All groups share one centre, and each spreads out both ways along 15 directions, with some noise.
In the rows, zero is written as 128.
Some rows, each with its group after it:
[107 165 109 118 104 144 114 141 139 109 163 131 165 137  86 121 114 138
 133  77  82 162 155 107  96  96 119 124]
Z799
[138 137 112 109 150 125 155  93 122 132 130 136  85 108 131 119 120 146
 139 160 176 123 107 121 120 156 108 128]
Z799
[120 150 117 148 113 115 132 112 128 136 142 132 125 135 107 126 125 130
 114 139 128 134 132 122 102 118 114 114]
Z799
[102 146 119 144 102 109 108 139  68 126 132 140 154 118 104 129 111 142
 130 114  98 109 121 136 144 113 117 128]
Z239
[146 131 114 139 129 132 104 112 160 138 124 140 110 130 140 120 119 123
 153 111 138 114 148 155 137 117 146 158]
Z799
[156 125 163 160 105 100  97 113  89 157 164 105 131 180 126 137 132 139
  64 104 124 114 138  98 122 100 108 148]
Z132
[174 137 117 115 140 133 150  85 111 118 125 115 178 143 151 106 142 112
 142  83  94 129 137  82 100 151 156 119]
Z799
[151 115 140 102 152 153 119 103 148 140 133  80  61 170 159 131 141 124
  93 143 103 147 143  94  99 141 102 134]
Z745
[175 118 122 177  87  88 169  71 121 128 145  97 164 140 145 119 202  62
 141 104 129 110  86 145 102 109  95 133]
Z745
[138 171  82 173  75 140 180  91 131 124 128 125 127 135 106 108 109 119
 154 141 111 156 159 130  91 107 154  64]
Z132
[111 128 109  92 128 183  92 174 140 109 147 122 142 131 132 127  80 150
 148  86 118 154 165 137 158 106 162 155]
Z799
[143 141 128 126 136 136 150 115 159 124 124 108 127 140 109 112 135 142
 133  99 138 141 123 103 106 140 120 134]
Z745
[139 162 116 147 111 137 171  96  65 105 124 104  94 159 116 134 158 123
  96 154  62 157 156 149 151  88  95 105]
Z132
[187 127  63 141 110 138 111 135 158 129 159 196 146 127 153 131 136  91
 175 104 155 127 124 133 113 117 139 122]
Z239
[138 100 145 121 103 172 134 151 123 147 140  63  71 125 146 115 146 117
 179 191 115 138 110 119 114 164 106 132]
Z132
[166 133 115 177  78  94 138  84 115 148 129 153  67 129 123 136 146 123
 144 133 124 105 104 103  98 129  73 105]
Z132
[ 81 184 150 125 118 115 122 117 145 104 135 138 112 155  69 108  65 148
  93 128 137 149 127 138 114  68  79 121]
Z799
[ 79 141  67 130 126 130 129 118 110 140 130 137 107 119 131 143 101 130
  96 174 116 141 160 162 118 120 149  85]
Z132
[104 142 106 128 152  97 156 100  88 139 123 114 136 145  93 129  99 183
  50 103 142 124 141 134 141 124 131 101]
Z799
[176 147  95 136 124 156 179 119 112 101 132 125 122 126 119 109 165 123
 177 129 142 147 109 129 151 139 105 141]
Z239
[110 132 166 125  95 168 118 148 131  83 112 117  70 152 164 157  75 123
  99 143 148 170 139  88 155  88 122 119]
Z745
[128 148 128 129 114 117 115 161   4 136 148  68 171 132 151 126 146 103
  95 144 144 112  75 141 142 104 152 133]
Z239
[107 152 139 137 116 127 152 134 135 101 106 137 133 131  84 135 120 159
 113  89 105 148 140 113 137 106 119 107]
Z745
[113 166  87 116 111 142 144 149  82 108 112 133  41 119 115 175 119 174
  88  89 118 152 135 121 147  71 119  78]
Z239
[174 119 108 150 137 114 127  89 102 127 128 104 150 202 154 115 166  72
  78 132  76 128 116 136 121 124  84 127]
Z132
[120 172 127 128 153 103 122  96  49 122 121 163 148 108 117 127 105 169
 109 126 142 104 141 122 167 135 142 161]
Z745
[109 136 107 141 127 133 153  89 118 114 121 123 124 124 130 138  97 163
  99 120 159 144 162  98 150 145 140 136]
Z239
[ 81 139 128 111  87 142 176 144  73 131 163  50  92  80 116 139 138 144
 140 161 159 147 103 149 115 101 128 102]
Z132
[170 139 147 112 141 121 188  62 134  75 138 117 133 127 161 153 163 122
  93  51 188 149 126  96 141  85 118 156]
Z132
[ 47 161 118 139 108 102 106 145 135 130 132 183 143  48  50 125  82 195
 184 112 137 103 144 156 148 129 130 156]
Z239
[129 137 120 163 120 127 157 131 177 109 122 122 186 185  70  73  84 128
 124 125 181 150  88 125 133 144  84 128]
Z745
[149 114  77 220  83 104 130 109 165 150 141 149 141 138  96 134 148 140
 135  85 167 111 135 141 151 133 108 167]
Z799
[134 106 143 124 128 121 120 112 139 127 158 160 133 135 155 152  70 156
  81 106 207 133 159  97 150 111 153 136]
Z745
[106 111 124 123 109 131 120 126 139 120 141 129 106 126 125 137  85 146
 126 107 152 129 128 129 140 110 109 128]
Z745
[ 73 175  87 121 188 126 145 122 117  95  68 156 175 142  78 112  96 174
  76 136 104 155 130  65 135 204 108 116]
Z745
[143 116 122 130 100 155 132 106 182 115 139 120  96 137 121  81  80 118
 213 133 153 122 118 178 147 114  96 155]
Z239
[ 93 171  58 148 131 126 105 118 114 127 107 139 143 150 107 115  86 133
 103 127 108 137 133 120 115 141 129 113]
Z132
[143 149 149 132 117 127 182 124 178  99 115 124 153 107  96 123 173 127
 164  71 135 149 115 104 101 115 130 119]
Z745
[ 94 107  46 130  92 137 106 126 137 126 111 161 106 112 150 152 112 101
 153 122  38 131 144 115  87 146 117  59]
Z132
[105 122 112 116 106 123 118 101  86  97 144 124 162 129 161 132 109  83
 122 125 105 127 128 167 146  85 116 126]
Z745
[164 103 184 127 137  73 149  84 107 154 149 139 132 134 123 131 177 120
 102 130  96  93 129 149 114 110  95 117]
Z132
[169 142  97  96 179 142 166 124 132 147 119 125 113 127  92 107 169 168
 150 106  80 131 149 133 114 159 136 107]
Z745
[ 95 150  98  92 140 102 117 106  80 182 175 105 142 120  96 128 118 165
  82 108  56 120 172 131  56 114 151  81]
Z799
[177 107 112 163 113 104 166  87 110 148 124 136 100 150 137 115 134 121
 124 163 168 108  91 108 120 163  87 102]
Z799
[131 147 150 167 104 115 143 146 136 121  95 165  94 105  85 139 145 160
 158 125 130 118 113 102 143 138 104 128]
Z745
[152 142 109 167 101 107 163 127 141 157 162 179 128 110  90 137 144 149
 135 150 164 136 140 112  91 129 134  83]
Z799
[152 111  87 116 123 184 127 127 200 115 145 147 112  97 147 117 118 133
 224 113 162 144 152 118 137 165 143 175]
Z239
[162 102 108 104 120 166 164 144 123  80 127 170  88  93 181 162 164 100
 175 157 146 151 114 115 160 133 111 113]
Z239
[136 121 123 110 123 123 134 120 132 125 148 143 143 121 121 118 129 121
 152 115 111 123 128 144 116 118 115 120]
Z239
[145 145  92 179  93 138 132 107 122 123 161 130 130 125 152 146 151 111
 125 151 179 151 142 101 130 132 129 170]
Z745
[102 118  94 124 115 123 104 155 135 137 137 171 136 106 117 138  97 139
 143 123 130 119 131 143 126 124 139 101]
Z132
[163 132 132 159 112 130 144 134 132 119 142 151 150 147 111 102  99 132
 150 139 200 127 110 141 169 123 118 153]
Z745
[129 155  91  52 175 127 142  76 147 139 165 113 116  79 134 113 149 128
 162  94 122 123 138 155  65 119 145 133]
Z799
[ 99 193 119 158 118  99 150 134  69 152 115 108 172  95  39  94 145 174
 159 110  80 104 135 170 127 125 154 127]
Z239
[110 136 110 109 130 119 128  97 113 145 134 118 150 108 118 105  82 151
 151 101 124 105 143 141 114 132 162 121]
Z799
[122 155 175 120 142 150 102 140 194 120 118 135 112 147  98  91  92 131
 160 160 132 145 139 131 117 127 116 160]
Z239
[ 97 142  49 162  80 131 141 125  94 109 115 165 120 100 113 150 103 152
 146 109 110 134 138 112 144 138 121  94]
Z239
[161 153 114 168 102 105  96 144 147 174 125 156  73 156 135 130 121  97
 119 158 151 109 112 166  92  79 144  85]
Z239
[133 103 100 111 144 116 123 136 128 124 115 105 207 146 164 108 159  48
 133 117  98 114  71 151  97 143 132 104]
Z132
[142 139 141 148 103 121 113 132 120 117 117 163  92 154 119 144 129 124
 116 134  81 134 136 112 128  98  87 106]
Z799
[130 134  78 134 122 212 113 180 192 115 136 123 115 165 119 114  96 137
 152 150 128 193 168 106 132 150 144 135]
Z745
[122  70 208 104 116 115 148 120 129 126 119 130  93  93 142 147 167 114
 164 162  59 106 136 146 134 130  97 107]
Z239
[158 138  98 147 139 121 169  94 142 153 143 156 124 120 107 121 153 146
 138 155 127 132 165 133 111 154 139 112]
Z132
[137 125  86 109 148 102 122  71 169 151 134 151 134 132 136 103  75 125
 130  93 158 106 129 137  81 131 147  97]
Z799
[166 142 191 111 128 137 133  93 120  98 128 139 120 137 122  96  90 153
 170 107 143 119 126  88 153 127  99 175]
Z799
[163 147 159 113 171 131 187  68 168 107 101 157 110 126 104  95 146 139
 165 158 107 139 157 127 130 158 104 134]
Z132
[ 90 130 153  86 125 123 176 149 147 116 122 135  90  63 119 159 132 145
 143 117 150 134 131 173 124  72 163  67]
Z239
[133 140  51 144 151 130 141 113 152 132 115 200 122 142  89 104 115 133
 143 180 105 138 142 155 129 167  88  98]
Z132

New rows, each followed by its group:
[123 173 133 112 160 131 158 101  96  76 105 155  99 135 114 135 115 151
  93 130 137 145 152 175 201  73 108 145]
Z132
[141 164 125 140  99 144 185 136  80  97 131 116 101 122  92 147 166 156
 129  98  97 156 153 157 171  62 120 112]
Z745
[125  95 168  68 197  77 146  47 134 131 149 153  96 114 143 145 141 143
  71 120 137  96 150 176 146 102  83 149]
Z132
[130 104 127 109 115 115 121 107 120 144 134 136  79 114 161 150 121 122
 121 125 116 112 126 124 105 116 122  94]
Z745
[148 151 124 102 151 128 178 117 120 122 131 134 132 107  99 117 137 166
 144  91 146 132 131 131 133 121 143 113]
Z745
[143 151 120 150 135 151 119  98 139 104  90 174  96 156 131 118  93 135
 138 158  92 141 180 119 163 140 125 139]
Z239
[134 122 138 115 124 108 129  98 100 127 135 148  78 105 136 159 138 146
 121 100 108 104 150 155 151  85 116 129]
Z132
[151 127 108 129 130 159 174 119 151 122 143  80  86 175 113 141 162 144
  78 115 109 181 153 109 118 116  97 105]
Z745
[175 134 136 166 113 149 124 132 125 127 128 128 124 174 140 125 138 118
 116 144 120 146 150  97 140 131 131 141]
Z132
[171 132 116 118 134  83 154 118 117 144 173 152 158 158 122 124 170  80
  88 140 136 130  76 134  59  97  80  61]
Z239
[165 145 139 146  79 125 178 119 110 118 110  88  93 127 115 113 140 125
 169  84 149 120  80 135 127  85 118  95]
Z745
[137 121  99 129  97 135 137 116 118 141 149 114 135 113 143 112 127 101
 174 146 119 123 109 126  86 141 131 103]
Z799
[154  96  97 150 124 132 109 121 168 145 153 132  96 127 169 163 184  99
 119 123 142 128 143 143 128 123 123 160]
Z799
[105 164 165 117 109 137 127 152 186 111 112 135 152 123  85 108 118 117
 169  97  70 147 142 134  81  86 147  93]
Z745
[126 128 154 135 135 127 128 153 137 136 150 155  86 133 130 174 143 142
  61 172 157 155 159 124 136  98 126 117]
Z799
[196 115  60 169  99 153 173 119 150 141 172 170  92 149 120 124 142 123
 155 178 166 155 153 158 142 126 107 103]
Z132
[ 93 148 101 135 108 129 160 120 160  83  93 199 134  99 134 153  95 113
 131 139 129 162 147 105 116 118 141  58]
Z132
[164  76 156 128 110 133 142 143 168 167 176 115 187 149 132 103 133  98
 155 154 117 131 152 147  88 131 166  91]
Z132
[144 140  62 139  99 138 143 126 118 131 140 127 125 105 127 128 140 125
 174  89 131 126 124 143 119 120 146 113]
Z132
[120  90 150  71 117 119 144  91 146 117 176 132 144  70 141 120  93 136
 188  84 158 106 121 136 114 117 124 133]
Z799
[118 148  80 151 128 153 121 140  78 106 107 156 111 142 134 122  64 154
 115 183 181 143 119 102 185 167 117 139]
Z745
[110 164  86 144 108 125 101 141 108 133 134 155 120 122  95 117  96 144
 150 120 117 120 125 146 129 115 117 123]
Z239
[161 151 127 158 124  92 149  81 136 126  97 184 106 119 111 118 144 126
 156 129 119 105 118 114 111 138  98 113]
Z132
[131 120  94 127 130 133 143 124 136 134 142 126 132 159 104 104  95 139
 113 136 137 138 126 146 132 130 104 106]
Z745
[186 142 100 160 127 140 178 126 118 110 134 128 158 170 119 105 169  96
 130 156 148 155 103 138 141 130 101 121]
Z132
[ 89 171 133 123 144 123 165 131 157  90 137 155 162 112  65 110 149 124
 136 170 117 167 122 141 110 128  77 126]
Z745
[113 166 135  70 128 164 145 182 144  98 147 193 118 115  98 125  55 157
 144 155 150 179 143 104 102  91 149  45]
Z799
[121 136 113 107 123 151 145 135  89 108 126 145  97  86 109 127 115 175
 180 131 127 127 121 104 157 158 105 138]
Z799
[129 145 113 102 133 142 138 108 153 124 164 108 145 131 125  86  94 113
 160 140 183 140 103 143  96 125 122 142]
Z745
[ 76 177  49 152 105 128 137 145  94 120 139 161 146 124  68 139  89 169
  94 128 112 162 156 126 125 115 127  82]
Z132
[135 122  99 135 100 127 131 135 101 149 140 103  99 116 131 142 145 137
 136 108 122 118 119 132 115 119 133 109]
Z239
[126 196 127 163 122 125 158 105  98 126 131 165  70 105  66 147 123 223
 109 131 154 147 178  80 149 131 117 149]
Z132
[132 127 130 110 157 134 135  94 103 103 117 104 143 176 150 118 110 114
  74 133 120 143 127 112 144 133 107 131]
Z745
[104 156  73 133 105 141 122 142 117 134 159 121 128 105  82 124 134 157
 160 103  97 138 141 137 115 126 113 136]
Z799
[116 192  97 125 143 152 149 148 126 121 135 156 117  72  64 127 142 202
 172 109 137 148 165 118 139 142 154 157]
Z745
[143 134 154  76 130 158 179 138 104  68 131 114 116 133 139 129 135 115
 134 125 129 166 100 114 146  97  92 102]
Z799
[121 188  72 198 100 125  79 144 102 146  86 146 110 135 130 125  93 130
 129 139 167 113 106 102 127 143 166 138]
Z132
[152 170  92 173 101 140 100 158 146 118 119 176  50 173  74 129 129 147
 136 120 101 141 128 152 156  82  56 136]
Z799
[181 152 111 126 159 151 171  98 101 124 146  75 224 150 140  75 153 107
 143 124 155 144 130 127 125 157 181 163]
Z239
[116 138  80 100 119 143 148  95 104 121 180  78 149 144 122 108  95 128
 112  96 138 148 139 170 122  81 125 126]
Z745
[103 168 119 105 129 162 113 144  93 122 124  90  93 119 110 107 111 142
 158 147 100 136 133 172 146 106 130 150]
Z799
[152 172 168 130  84 136 157 135 116 102 131 127 107  76 118 130 163 125
 208  97 137 125 118 148 132  66 151 140]
Z745
[147 123  67 152 116 118 113 106  66 170 126 121  83 140 129 147 147 157
 108 107  56 102 166 141 138 134 128 114]
Z745
[ 61 121 127 135 115 130 147 132 166 110 122 133 163  99 120 140 107 127
 115 168 151 164 121  51  84 188 120  99]
Z239
[148 128  72 157  95 127 134 147 160 143 141 169  97 134 125 145 146  99
 136 143 131 138 121 156  99  98 120  68]
Z799
[114 178 196 147  77  92 144  94 139 107  96  93 125 112 116 128 133 113
 138  51 113 120  99  88  68  68 139 106]
Z745
[117 161 147 105 163 106 138  88 173 112 106 155 136 112 112  86  60 139
 155 107 214 107 107 168 138 105 147 149]
Z132
[149 133 124 111 144 132 171  84 148 122 192  99 146 142 127 131 170 116
  89 118 149 166 159 137 102  98 113 146]
Z745
[131 143 107 129 102 139 193 122 160 120 138 161 149  98  83 100 120 137
 197 139 118 147 148 149 102 125 144  67]
Z132
[144  98 136 122  95 124  99 132  91 140 144  88 128 144 155 135 150 101
 133  83  61 107 119 135 118 101 116 123]
Z132
[127 157 114 140 126 136 128 120 140 126 113 123 131 142 114  96  98 126
 149 140 145 132 116 125 119 141 131 131]
Z132
[ 83 125 126 115 129 107 145 115 142 149 151  96 191 131  89 100 117 128
 109 146 102 139 115  95  45 171 113  84]
Z132
[161 165 101 170 115 127 155  99  80 142  89  67  87 171 103 107 130 163
 106  86 122 124 108  88 128 142 117 118]
Z745
[144 117 148 110 106 128 177 139 117 110 149 146 127 113 119 133 117 133
 147 123 154 137 117 142 138  89 126  80]
Z799
[171 139 106 140 126 127 142  94 134 126 128 137 120 141 135 118 153 116
 146 114 125 128 121 100 110 144 106 137]
Z799
